There are 6 hidden switches. A switch that is on adds its own fixed numbers to the row, and there is some noise. The rows also spread widely along 5 directions, which tell nothing about the answers.
Known rows, each followed by its switches (1 for on, 0 for off):
   9   43  -48 -314 -136 -202  -87   21  -76  -28  229  130   55 -130  256  -51  -44 -301 -132 -274 -212 : 0 1 0 1 0 0
  50   66   57 -211  -47  -49 -107  -77  -40  301   23   89    9  -37  142  -38  -69  -49 -290  241 -147 : 0 0 0 1 0 0
 144   10  -42 -560 -200 -421 -170  155   -3   45  142  242   53 -248  242  -60  -57 -401  -93 -501 -389 : 1 1 0 1 1 1
  86  116  -54  -26  -88 -241  112   39  170 -140   52   85  -34   46   64   13  -99   83  -74 -110 -241 : 0 1 0 0 0 0
  16   32  -47 -104  -43 -299   70   48  233  -65  -39   38 -183  101  204  -47   30  130  -25   51 -243 : 1 0 0 0 0 1
   1  -86  -16 -535 -130 -138  -53  141   68  116   51   81    8 -162  281  -98   13 -222  -61 -160 -142 : 1 0 0 1 0 1
-222  -11  -79 -490 -129  -99 -107  -48   45  189  121   38  -95   63  527 -149  143  -91 -102  148  -69 : 1 0 0 1 0 1
 119   58   47 -235 -102 -159  -21   58  206   43  130   71   39  -24  137   95  -43  -23  -37 -162 -133 : 1 0 0 0 1 0
  -7  -65 -148 -229 -122 -387  -16   59  127  -46    9   80 -135  -52  239 -111   10  -75  -53 -153 -252 : 1 0 0 1 0 1
 281   21    3 -199  -65 -366    4  165  287  -29 -103  108  -66  -89  -19   46  -69   55  -67 -192 -349 : 1 0 0 0 1 1
 144   71 -106  -99 -204 -365  -86 -135   13  -79  181  226 -174 -104  223  -85 -155 -236 -135 -278 -395 : 1 0 1 1 0 0
 144  193  -34 -215 -192 -434 -156  -94  133  -77   60  265 -222   34  343 -101  -67 -104 -125 -220 -574 : 1 1 1 0 1 1
  15  -10   93 -313  -30   11   92  198  109  189  -75  118   33  -75   80  -58  -11   -5  -75   94  -40 : 1 0 0 0 0 0
 130 -112  -69  -81 -200 -355   81  109   55  -92 -363  214 -191 -188   -7 -272  -26   21  -42   44 -342 : 0 0 1 0 0 1
  79  215   70 -338 -138  -49   -9  -75  266 -101  402   68   -6   25  325  111  -40 -156  -24 -361 -233 : 1 0 1 0 0 1
 152   81   78 -424 -213 -169  -35   93   -9  -48   21  236   26 -250  136 -108  -50 -359  -58 -337 -405 : 0 1 1 0 0 1

New rows, each followed by its switches (1 for on, 0 for off):
 124  -16   91 -230 -155 -103  -37   81   27  179  -64  103   41 -142    9  -54   -6 -119  -59   26 -137 : 0 0 0 0 1 0
  38  168  111 -511 -174  -62 -156  -89  111  186  302  124  -30   -8  426  -37  -65 -204 -182 -117 -236 : 1 0 1 1 0 1
 -35  -45 -140 -148 -117 -372   26   84   37 -176 -114  110 -169    3  210 -196   60  -48   -6  -66 -300 : 0 1 0 0 0 1
 210  -21    4 -170  -63 -335   70  127  113 -125 -107  154 -100 -213  -27    4  -95 -217  -12 -315 -338 : 1 0 0 0 0 1
 -72   40  -69 -267 -140 -145 -140 -131  -51  123  105   46 -110  -29  374 -151   61 -220 -126  107 -146 : 0 0 0 1 0 1
 159 -111   13 -172 -155 -180   17  207   28  106 -236  107   19 -185  -33 -120   23  -20  -50   43 -119 : 0 0 0 0 1 0
  91  -22    4  -22  -44 -160    9    6  -44  149 -198  156 -116 -126  -54 -119  -67 -100 -146  204 -215 : 0 0 0 0 0 0
 141  -84   26 -326  -53 -109   99  218   33  118 -105  163   23 -262  -30  -68  -88 -221  -11 -155 -108 : 1 0 0 0 0 0
  31  -38  -94 -412 -239 -325   29  183   65 -154  -56  223 -125 -122  274 -204   37 -172   53 -339 -347 : 1 1 1 0 0 1
 -12  -31  -42 -342  -97 -193   90  135  102 -115  116   64  -21 -109  216  -29   43 -236  102 -292 -151 : 1 0 0 0 0 1
  20  -59  -92 -364 -231 -298  -32   79  244  -14   52  135  -90   19  365 -136   25   47  -62 -182 -251 : 1 0 1 1 0 1
  -7   97   48 -679 -248 -113 -121   67   80   37  353  174   84 -115  464  -49  -19 -343  -80 -481 -283 : 1 1 1 1 0 1
  74  -58   29 -502 -276 -239  -86   66  -95  131  -84  224  -77 -261  264 -270   57 -393   32 -168 -296 : 1 0 1 0 1 1
  84  162  -47   -9  -34 -217  -96 -112  147   77   57   78 -165  121  208   47  -74   69 -135  147 -286 : 1 0 0 0 1 0
  58  -21 -109 -145  -94 -349   31   28    0  -65 -101  145 -224 -152  148 -151   -7 -270    5 -105 -325 : 1 0 0 0 0 1
 155   63  -52 -424 -284 -446 -104   84  -22  -89   56  278 -132 -233  272 -201   -5 -396  -27 -454 -490 : 1 1 1 0 1 1
  96  146   32 -289 -122 -225 -124   -1  108  -29   60   83  -32  -17  200   17    2 -121 -106 -144 -359 : 0 1 0 0 1 1
  65  -58  -60 -274 -286 -295  -28   67  102    6 -191   74 -103  -25  247 -242  124   69   12   39 -221 : 0 0 1 0 1 1
  19   43 -135 -138  -55 -374  -67  -37  279   -1   25   57 -178  140  254    1   -3  204 -163    6 -284 : 1 0 0 1 0 1
 -29  -27 -179 -217 -274 -320  -38  -84   32 -162  221  130 -164  -12  382 -159   13 -187    3 -278 -209 : 1 0 1 1 0 0
   6   -4 -166 -170 -134 -444   60  121  157 -260   11  133 -179   15  284 -126    9  -44   48 -267 -348 : 1 1 0 0 0 1
 -42  263  -47   19  -19  -95  -41 -185  186 -125  263   55  -68  216  254  106  -85  113 -138   -1 -251 : 0 1 0 0 0 0
  40  179  -71  -46  -76 -112   57  -28  241 -252  271   27   32  100  228   99  -89   70  -50 -223 -216 : 0 1 0 0 0 0
 102  -33  -90 -313 -207 -440  -27  130   12 -159   53  202  -40 -265  122  -86  -42 -366  -62 -468 -376 : 0 1 0 1 0 1
  95   54  -89 -220  -43 -411  -12   37  -53  -79  -55  250 -219 -150  123 -116  -71 -333  -85 -225 -479 : 1 1 0 0 0 1
 117  -33   -6 -262  -42 -250   49   94  114    3 -110  153  -95 -167   60  -34  -28 -182  -32 -138 -267 : 1 0 0 0 0 1
